Each new row is followed by its nearest point in the smallest flat space through zero that holds the last named rows.

z_798:
0, -24, 34, -2, -23, 8, 35, 46, -15, 14, 16, -22, -3, -3, -8
-26, 1, 11, 7, 10, 6, 0, 34, 28, -13, 2, -22, -60, -40, 35
1, -2, 9, -23, -21, 24, 10, 12, -14, 2, -36, -7, 8, -39, 55
-30, -72, -21, 18, 8, -6, -11, 3, 8, 18, 3, -27, 49, -37, 1
-34, -15, 4, -27, -50, -18, 17, 8, -37, 2, 4, 53, -34, -30, 7
New rows:
1, 5, 10, -2, 10, 42, -9, -31, -19, -22, 31, -41, 24, 3, 38 -> 16, 5, 1, 1, 11, 17, -3, -1, 8, 1, -17, -23, 22, -2, 18
2, -8, -5, 1, -9, 5, -22, -19, -25, 39, -27, 25, -10, -5, -16 -> -4, -3, -10, -9, -12, -7, -3, -16, -15, 2, -5, 24, 10, -2, -2
2, 30, 10, 5, 7, -3, -16, 7, -44, -2, -26, -2, -20, -63, -9 -> -7, 7, 1, -11, -9, 4, 1, 3, -3, -5, -12, 9, -18, -20, 25
32, -41, 36, -22, 25, -15, 38, 43, -13, 5, 33, -47, -6, -39, -18 -> -3, -33, 32, 10, -8, 9, 29, 51, 0, 14, 20, -41, -1, -7, -9
44, -18, 48, -42, 19, -26, 7, -10, 48, 18, -43, 7, 3, -4, -6 -> 15, 11, 5, -3, 3, 11, 3, 0, 0, 0, -10, -10, 10, 6, 8
-3, 7, 31, -5, -3, -4, 7, -11, -14, -5, -28, 67, -41, -22, 28 -> -12, 23, 0, -24, -25, -4, 2, -6, -16, -11, -13, 40, -39, -19, 25

z_51, 5 rows:
-3, 7, -17, 29, 12, -20, 59, 27, 18, 7, 21, 33, -31, -24, -11
12, -32, -28, -1, 16, -18, -10, 52, 53, 1, -16, -11, 9, 7, -2
30, -30, 15, -9, 13, 25, 7, 12, 30, 13, -1, 28, -24, -7, 3
-52, -1, 0, 24, -17, 12, 38, -26, 1, 45, -19, 12, -25, -11, -10
3, 16, -12, -18, 6, 32, -16, 28, -19, -17, 46, -11, -28, -19, -29
New rows:
18, -6, -16, -40, -12, -1, 57, -67, -2, 3, 8, -23, 26, 9, -8 -> -3, 8, 15, 5, -7, -5, 7, -29, -16, 2, -8, 7, 8, 5, 11
-11, -12, -24, 22, -43, -3, 10, 7, 23, -44, 10, 16, 17, 31, 3 -> -1, 3, -11, 8, 2, -23, 5, 10, 7, -6, -4, -4, 12, 4, 3
-22, 15, -17, 24, 4, 19, -39, -5, 18, 4, 26, 32, -5, -31, -8 -> -9, 3, -6, -2, 0, 15, 3, 8, -3, 4, 13, -1, -17, -10, -14
8, -24, -8, 14, -4, -5, 18, 6, 13, 19, -40, 7, 26, -40, 17 -> -2, -18, 0, 12, 1, -14, 15, 0, 26, 16, -25, 10, 5, 6, 10

z_155 (5 x 15):
0, 10, -24, 5, 3, -19, -9, 23, 44, -3, -4, 7, 4, 30, -7
7, 48, 30, 10, 28, 9, 5, -2, 11, -8, -21, -28, 5, 28, -34
47, -19, -9, -29, 24, -34, 9, 32, -20, -6, -23, -1, 11, 1, 13
29, -6, -10, 14, -31, -11, 26, -11, -8, -15, -26, 15, 47, 26, 62
-8, -2, -31, 26, -28, -29, -24, 26, -30, 6, -27, -15, 8, 37, 15
New rows:
19, 21, -18, 32, -32, 22, 27, -33, -16, 27, -3, 31, -10, -15, 17 -> -9, -4, 6, 14, -27, 17, 11, -28, -9, -2, 5, 9, 13, -5, 26
-13, 5, 5, -4, -5, -36, -4, -17, -6, -10, 17, -10, 8, 29, -18 -> -5, 9, -3, 8, -1, -3, -7, 5, 1, 1, -6, -7, 0, 13, -6
30, 23, -1, -14, -36, 18, -22, 10, -33, 28, 5, -24, -22, 20, 33 -> -3, -3, -2, 11, -14, -5, -7, 2, -36, 4, -13, -12, 3, 6, 10
19, 37, 33, 36, -10, 13, -35, 33, 35, 21, 33, -1, -15, 0, 24 -> -15, 15, -2, 11, -3, 6, -5, -3, 26, 0, 5, 1, -2, 12, -12

z_947:
27, 16, -16, -12, 3, 35, -17, 18, 14, -12, 22, -29, -33, 10, 14
28, 7, 16, 3, 21, 8, -17, 37, -4, -25, 9, -11, -43, 22, -1
9, -32, 4, -3, 23, 56, 20, -31, -20, 1, -23, -44, 24, -4, 54
43, 27, -15, 27, -3, 22, 16, 18, -7, 13, 17, 5, -43, 70, 31
70, 28, -13, 6, 21, 37, 2, -20, -36, -29, -17, -14, -36, 35, 25
New rows:
7, -4, -3, -40, 4, -18, -16, -11, -19, 15, 7, -12, 2, -2, -44 -> -1, 8, -3, -11, -2, -12, -13, -6, 1, -13, -3, 4, 1, -20, -20
-2, 13, -2, -10, -2, 8, -7, -4, -15, 3, 22, -1, -14, -22, 30 -> 5, 4, -9, -7, -2, 14, -4, -3, 5, -1, 5, -11, -3, -3, 6
-9, -7, -28, 0, -7, 18, -16, -12, -10, -11, 54, 1, -16, 28, -22 -> 8, 17, -16, -4, -11, 6, -7, 8, 14, 3, 17, -2, -15, 8, -1
2, 8, 1, -19, -9, 0, 6, 1, -9, -25, -23, -3, 12, -3, 2 -> 6, 1, 0, -5, 5, 1, -3, -12, -9, -11, -11, -2, 4, -10, -4

z_105, 5 rows:
39, -13, -58, 22, -41, -3, -11, 41, -27, -14, 18, -11, -18, -7, 23
48, -7, -25, -22, -55, 16, -6, 51, -39, -3, 52, 24, -14, 40, -2
2, 10, 12, 2, -1, 31, 19, 27, 1, 30, 15, 24, 37, 8, 16
30, 20, -45, 18, -57, 26, -18, 43, -22, 8, -2, 20, -20, 14, 21
17, 17, -21, 44, 2, 6, -25, 27, -35, 11, 11, 21, 25, 7, 48
New rows:
-10, 4, -22, 5, -9, 0, -7, 7, 17, -16, 1, -6, 19, -27, -2 -> 0, -5, -13, 10, -2, 0, 7, 5, 8, 0, -7, -12, 1, -17, 7
-9, -33, 8, 44, -49, 1, 1, 13, 38, 1, -22, 2, 9, 13, -42 -> -2, 2, -9, -6, -20, 13, 13, 5, 18, 5, -16, -6, -12, -9, -9
-9, -9, 1, -19, 4, -17, -9, -13, 36, -37, -32, -10, 14, -13, 17 -> -13, -5, 0, 3, 12, -12, 3, -19, 15, -8, -18, -18, -7, -18, -6
6, -44, 9, -2, -5, 15, 19, 32, -12, -2, 4, 14, -27, 7, -21 -> 12, -13, -4, -20, -18, 5, 13, 14, 0, -2, 18, -2, -6, 6, -13
12, 26, -16, -12, 7, 0, 17, -2, 23, 11, 3, 6, 9, 2, -12 -> -4, 2, 5, -6, -5, 11, 11, 4, 10, 8, -3, 3, 3, -1, -4

z_470:
-43, 40, -41, -14, -19, 11, -10, -32, -17, 28, 33, 28, -45, 20, 57
32, 16, 14, 23, -25, 4, 19, -18, 8, -35, -8, 78, -53, 9, 1
33, 9, 4, -40, -45, -18, 15, 19, -7, 57, 27, 33, 38, 19, -18
0, 17, -21, -29, -25, -10, 5, 10, 16, 56, 29, 31, -12, -8, -29
13, -8, -16, -3, 9, -55, 43, -45, 12, 8, 8, 14, 30, -42, -1
New rows:
2, -37, 16, 3, -26, 19, 11, -3, -32, 30, 24, -31, -35, -33, 10 -> -10, 3, -7, -5, 2, 3, -6, 3, 0, 10, 5, -8, -2, 0, 1
9, -22, 37, -20, 16, 26, 3, -11, 34, -4, -20, 16, -4, 2, -21 -> 16, -8, 14, 9, 1, 4, 1, 13, 11, -13, -12, 7, -7, -5, -25
-37, 24, -28, 37, -21, -16, 28, -33, 24, -8, -33, -20, -25, 16, 25 -> -22, 8, -17, 13, 13, -3, 3, -32, -1, -17, 0, 4, -25, -10, 29
12, 16, -8, 14, -12, 1, -37, 14, -10, -33, 13, 24, -13, -35, 27 -> -2, 7, 0, 10, -2, 8, -1, -8, -1, -16, -4, 15, -23, 5, 11
3, -15, -15, -17, 31, -21, -23, -13, -22, 16, -3, -31, -27, -23, 12 -> -24, -2, -17, 0, 18, -4, -5, -10, 3, 5, 3, -25, 0, -16, 7
-24, 6, 11, 8, -10, 0, -31, -6, -9, -25, -1, -18, -7, -7, -3 -> -13, -1, 0, 8, 11, 13, -12, 2, -2, -13, -7, -15, -10, 3, 7

z_122, 5 rows:
4, -22, 14, -18, -13, -1, 41, 18, -2, 49, -3, -20, -12, -8, 3
-5, -6, 3, 45, -37, -66, -8, 39, -49, -7, 8, -52, 16, -4, 19
-4, 0, -18, -8, -13, -32, -22, -11, 48, -12, -21, 29, 44, -19, -8
-42, -29, 19, -27, -11, 18, 12, 8, 26, 37, -12, -30, 22, 11, -21
-12, -16, 35, -5, -23, 26, -9, -2, -22, 3, 20, -10, 12, -48, -20
New rows:
-6, -5, -4, -37, -21, 0, -14, -23, 17, 9, -1, -18, 21, 10, -35 -> -23, -11, 6, -15, -6, 8, -7, -4, 24, 7, -9, -3, 23, -1, -16
-7, 7, -34, -5, -16, 9, 31, -20, -37, 4, 27, -3, -14, 10, -22 -> 6, 2, 6, 3, 6, 12, 8, 2, -18, 3, 8, -6, -18, 4, 4
-1, -24, -29, -16, 6, 30, -31, -12, 34, -7, 8, 7, -25, -6, -29 -> -8, 2, 1, -16, 13, 29, -9, -19, 21, -6, -2, 19, 4, 0, -13
5, 26, 16, -12, -12, 5, 22, 20, -24, 35, 29, -27, 16, -7, 36 -> 5, -11, 13, 3, -12, -4, 21, 17, -24, 22, 8, -22, -13, -8, 6
17, 10, -33, 5, 15, -9, -25, 17, 34, -26, -28, 27, -7, 8, -13 -> 9, 16, -26, 2, 14, -16, -13, -13, 28, -20, -14, 28, 8, 14, 5

z_128:
11, 12, 20, 12, 3, 25, -16, -9, -21, -2, -14, -5, 73, -1, 41
25, -7, 5, 27, -4, -4, 1, -31, 51, -5, -10, -4, 33, 6, 18
15, 17, -26, 27, -13, 2, -24, 20, 18, -12, 29, 35, 15, 3, 30
35, 10, -9, -50, -18, 9, -40, 31, 20, 18, 19, 3, 14, 49, 18
15, 19, -4, -8, -10, -6, -21, -9, -18, -41, -13, 68, 21, 20, 4
New rows:
-42, -2, 3, -37, -9, 3, -2, 2, -6, 16, 18, -1, 6, -15, -4 -> -9, 1, 2, -16, 3, 6, 0, 14, -20, 10, 4, -12, -9, -1, -5
2, -10, -38, -4, 21, 13, 7, -3, 25, 30, -32, 19, -36, 3, -3 -> 1, -7, -7, -4, -3, -11, 6, -1, 20, 1, 4, 0, -26, 4, -15
-3, -12, -5, -2, -43, -6, 3, 8, 4, 11, 21, 8, 6, 1, -17 -> 3, 1, -8, -3, -4, -3, -4, 9, 9, 2, 10, 4, -10, 5, -1

z_129 (5 x 15):
-2, 23, 25, 34, 7, -15, 19, 22, -8, 12, -11, 13, -42, -35, 24
-74, -20, -23, 15, -6, 44, -34, -4, 17, 25, 15, -32, -9, -47, 9
19, -39, -54, 5, 6, -44, -50, 20, 8, 17, 2, 7, -31, -10, -51
-29, 23, -5, 27, 49, 9, 20, 18, -34, -16, 18, -19, -25, -32, 5
15, -25, -50, -53, -24, 0, 33, 15, -4, 27, 23, 10, -36, 18, -33
New rows:
10, 21, 14, 28, 6, -54, 3, 0, 54, 27, 32, -10, 8, -15, -11 -> 10, -1, 8, 19, -1, -21, -17, 6, 7, 6, -13, 10, -10, -11, 1
-26, -5, 21, -9, -37, 25, 1, -48, -9, -3, -16, 10, 4, 23, -18 -> -7, -4, 9, -18, -24, 21, 2, -17, 14, 4, -2, -2, 23, 14, 11
10, 11, -6, -2, -19, 0, 15, -21, -11, 6, 50, 45, 0, -3, 30 -> 4, 6, 7, -12, -12, 6, 25, 1, -1, 7, 1, 7, -7, 5, 9
2, -4, -11, -12, 22, 6, -6, 24, 6, -8, 17, -1, 12, 29, 22 -> 2, 0, -6, -8, 8, 4, 4, -4, -7, -10, 6, -5, 11, 11, -6
14, 1, 2, -7, -5, -29, -4, -21, 9, -10, 6, 5, -17, -6, -7 -> 15, -3, -1, 1, -2, -16, -4, 4, 2, 2, -5, 9, -5, 4, -7

z_107:
-20, -3, 23, -2, -26, -11, -15, -14, -38, 20, 5, -35, -37, -23, 52
-69, 3, -8, -4, -15, -11, 7, -2, -38, -19, 28, 17, -32, 23, -20
-28, 9, 31, 5, -32, -21, 16, 1, 3, -1, 14, -43, -40, 11, 17
-12, -8, 60, 15, -20, 1, -11, -10, -2, 27, 40, -46, 15, -3, -23
-23, 6, -13, 11, -21, -53, 1, 11, -14, -7, -1, 27, -33, -13, -6
New rows:
-37, -36, -2, 15, -24, 23, -14, 31, -6, 15, 27, 29, -26, 31, -19 -> -38, -1, 0, 0, -5, -1, 1, -2, -20, -8, 23, 11, -5, 14, -25
-6, 3, 23, 31, -2, -7, -7, -28, -30, 4, 11, 37, -4, -31, 34 -> -6, -7, 0, 3, -7, -14, -22, -7, -33, 16, 2, 9, -7, -28, 14
-3, 21, -35, 13, 10, 34, 30, -11, -15, -29, -21, 28, -10, 31, 0 -> -13, 6, -37, -17, 18, 23, 17, 3, 0, -28, -13, 23, -8, 27, 3
12, 16, -38, 8, -10, -32, -11, 25, 29, 1, 0, -26, -28, 10, -7 -> 8, 10, -3, 7, -11, -30, 16, 14, 25, -10, -12, -1, -19, 2, 2
-30, -13, 1, 24, 25, -22, -19, -14, -3, -13, -34, 33, -7, -21, -31 -> -7, -2, -17, 7, 0, -23, -9, 5, -13, -2, 1, 36, 2, -12, -22
